There are 5 hidden switches. A switch that is on adds its own fixed numbers to the row, and there is some noise. The rows also spread widely along 5 directions, which tell nothing about the answers.
Some rows, each with its switches (1 for on, 0 for off) after it:
[  3 -29  -4   0  10   1  11 -11 -15 -11 -14 -15  14  -7   6 -22  10  -2
  -4   0  -2  11  37   9 -17 -20]	0 0 1 0 0
[  3 -15  -2   3  12  -7   4   2  -7 -22   1  11   8  -2  -6   9   4  15
   2 -13   3  -7  18   1  -1 -15]	1 1 0 1 0
[ -4 -13 -10   0  15   7  12 -32 -27 -29   3 -15  48 -11   4  11   5   9
   1  -3   4   3  50  13 -27  -3]	1 1 1 0 1
[  9 -20 -19   4  13  -3  -7   7  12  -7 -22  14  -8 -10  20 -13  23  -8
 -12  15  -2  12  18  16   0 -14]	0 0 0 0 1
[ 11   4   6   3 -10  -9   7  -5 -17 -16   6  -6  12  -4 -13  -5 -15  18
  -8 -20  -7  -9   7  -7  14  -6]	0 0 0 1 0
[ 10  -2  13  -3  -4 -11  13  -4 -23  -9  13   5  24  -2 -11   2 -22  16
 -11 -16   3  -1  20  -6  -6 -13]	1 0 1 0 0
[  6 -12   4   4   1  -1   9   5 -17 -12   0   3  13  -7   2  -4   1  15
  -3 -13   1   2  22   1  -1 -14]	1 0 0 0 0
[ 15  -5  -6  -6  -5   6 -10  13 -15 -11  -9  13  19  -5  13   0   5   6
   2  -1  10  14  16  -6  23  -6]	1 0 0 1 0
[ 13   0  -7  -3   7  -8  -8 -14   7 -30  27  30  13   2  -3  20 -19  -8
  -2 -11   7 -12  13  -6   5   5]	1 1 0 1 0
[ 23 -13  -5   2  -3 -15 -10  21   8 -10   1  35 -11  -8   5  -9  -6  -4
 -17   0   3   3   2 -10  23 -18]	1 0 0 1 0
[  0  -8   3   0  11   3   2  -2  -5 -13   3   9  17   3   3   7   6   6
   5  -8   5   2  24   4 -12 -12]	1 0 0 0 0
[ 10   5  -3  -9   6  -6 -16   4  16  -7   3  24   0  13   2  12   0  -6
   6   3   6  -1   0  -3   9  -3]	0 0 0 1 0
[-11  -6 -12  -5  14  20   5 -42 -15 -33   9 -18  42   5  13  12   7  -9
  20  -9   4   2  42  14 -19  14]	0 1 0 0 0
[ 12 -13 -11  -5  -3  12  -4  -1 -14 -15  -1   8  25  -9  24  -8   2  -8
  -1  -2   9  18  30   1   9  -1]	1 0 0 0 0

New rows. What belongs after each?
[ 13  -2   3  -7 -10  -3   7 -16 -20 -10   8  -2  25  -4   3 -10 -20   0
 -11  -9  -1   8  22  -1   5  -2]	0 0 1 0 0
[ 11 -17  -4   3   7  -9   7  12 -16  -4 -17   6  14 -15   3  -6  10  15
 -17   5   2  12  27   6  -5 -25]	1 0 1 0 1
[ 26  -6 -18   8   1 -16  -1 -36  -3 -36  26  13  29 -21   0  -7 -23 -22
 -33   1   0  -4  35  -8 -11   7]	1 0 1 1 1
[ 10 -10 -19   4   9 -12  -5  -6   9 -22  -7  15  -3  -8   4   4   8   1
 -12   4  -4  -4  11   8   8  -5]	0 1 0 1 1
[  2  -6  -2   1  14  -2  -1   8  -3  -8 -11  12  14  -3   4  14  17  14
  -1   3   5   4  22  10 -10 -14]	1 0 0 0 1
[  0  11   1 -25   4   3 -12 -11   5  -4  10  22  23  15   8  28 -12  -4
  12   0  11   6  11   4   2   7]	0 1 1 0 0
[ 17   0  -2  -6   8 -17 -11   6  13  -2   7  37   9  -2   3  13  -6  -3
 -16  11   9   6  13   2  -5 -11]	1 0 1 0 1
[-12   8  -1  -1  23   5   1 -23  -1 -15  -4 -12  28  12  -4  28  17  11
  18  -1   0  -7  28  15 -34   2]	0 0 0 0 1
[  7  -6 -10  -8  14   4  -8  -9  -4 -10  -5  11  33  -5  16  12  10  -7
   0  13  12  16  35   9 -15  -4]	1 0 1 0 1
[  3 -22   0  -3   9  -5   5  19  -6  -9 -11  19  -3  -4   5   3  10  16
   1  -9   4   7  15   8   5 -23]	1 1 0 0 0
[ 13   6 -11  -8  -1  -3  -5 -22  -5 -13   5   6  30  -8  11   3 -10  -9
 -13   8   0  10  24   5  -2   8]	0 0 1 0 1
[  1  -7   8   5   1  -5  17  -3 -18 -11  -3 -12  10   0  -8  -4  -1  21
  -2 -17  -8  -4  16   5  -3 -14]	0 0 0 0 0
[  1  -3  -2  -7   9   2   5  -1 -33 -15 -16 -10  39  -8  -4  22  10  34
   6  -4   6   5  29   6  -2 -14]	1 1 1 1 1
[  6   8   1   6   6 -14   9 -11 -13 -27  13   8  19  -6 -20  26 -10  28
  -7 -18  -4 -20  14   0  -4  -6]	1 1 0 1 1
[  6 -12 -17   0   4  -2   2  -6  -2 -16 -10   7   6 -15  14  -1   8   4
 -10   3  -3   5  18  17   8  -6]	0 1 0 0 1
[ 12   2 -19   8  -1 -12   5 -45   7 -37  32  13  16 -13   0   5 -24 -16
 -24  -8  -7 -13  20   9  -3  18]	0 1 0 0 1
[  8 -20 -11  -2   5  -2  -4   6   4 -17   4  30   1  -7  18  -1  -1  -8
  -7  -2   8   8  18   5  12  -8]	1 1 0 0 0
[  5  -9  -1  -9  19  -2  -6  -7  -2 -14   2  10  25   9  -2  13   4  -4
   9   2  12   2  29  -5 -18 -10]	1 0 1 1 0
[  9 -19 -17   5   5 -14   0   2   9 -13 -10  20 -12 -15  10  -8   8   2
 -20   4  -8   2  10  16  10 -13]	0 1 0 0 1
[  6   0  -6 -10  11   8 -15  -6  10 -14  11  25  20   9  17  19   4 -17
   9   3  15   8  22   2  -7   5]	1 0 0 0 0
[  8  -9 -11  -1   7 -10  -5  -8  12 -23   8  21  -4   3   0   4  -6  -8
  -3  -5   0  -8   6   2   9  -4]	0 1 0 1 0
[  5  -7  -6  -3   4   2  -4 -13   6 -14   5   9   9   3  10  -2  -2 -12
  -1  -1   1   4  19   5  -3   1]	0 0 0 0 0
[ -3 -20 -13  -6  19   6  -2   0  -4  -2 -31  -7  19  -4  17  -2  33   2
   3  18   4  20  33  18 -19 -18]	0 0 1 0 1
[  5 -22  -9   1   9  -2   4  -7  -1 -23   7  18   7  -7  10   1   1  -5
  -4  -7   6   3  27   8  -2 -10]	1 1 0 0 0
[ -2  -7   3  -3   7  -1   2   2  -4  -4  -8   1   6   6   2   2   7  10
   7  -6   0   2  14   7  -3 -11]	0 0 0 0 0
[ -1   4  -5  -4  16  -3  -5   1  -3 -19  -5  15  21   3  -6  35  13  22
  11  -2   6  -7  15   7  -7  -6]	1 1 0 1 1
[ 22  -2  -5  11  -3 -17  12 -32 -21 -33  23  -1  32 -21 -14  -5 -26   3
 -32  -9  -4 -10  31  -9  -9  -1]	1 0 1 1 1
[ -7 -17   6   4  12 -13  14   1   1 -12  -3   5 -10   3 -11   3   3  18
   1 -15  -8 -12   9  11  -8 -21]	0 1 0 0 0
[ -9  -1   6  -9  19   7   3 -22 -18 -16  -6 -21  38  16 -11  17  11  12
  24  -5   5  -3  33   2 -30  -9]	0 0 1 1 0
[  0  -6  -8   0  11  -6   1 -27  10 -25  20  14   7   6   1   9 -11 -12
  -1 -10   0  -9  18   9 -12   3]	0 1 0 0 0
[ -1 -17 -14  -7  19  -1 -12   0  16 -15 -11  17  -3   8   9  10  18  -6
  12   5   6   0  11   8   0 -10]	0 1 0 1 0
[ 13 -23 -25   6  -2   2   5 -10 -17 -27  -2   9  19 -29  22 -12   0  -2
 -22   0   0  10  33  11  13  -1]	1 1 0 0 1
[-12  -1   1  -7  18   3  11 -22 -19 -12 -10 -18  34   2  -6  24  11  24
  12  -2   0  -1  32  19 -27  -7]	0 1 1 0 1
[ 11 -11 -13   3   4  -8   0   3  -1 -18   0  24   3 -17  11   4   2   6
 -17   0   1   2  16  11   9 -11]	1 1 0 0 1
[  5   7 -12  -1  10  13  -6 -23 -17 -27  -1  -8  49  -4   7  21  11   2
   9   1   8   4  37   3 -10   8]	1 0 0 1 1
[  1 -14  -3 -12  16   0  -1  -9  -1 -16   8  19  20   3   8  13  -3  -4
   4  -2  11   6  30   5 -14  -9]	1 1 1 0 0
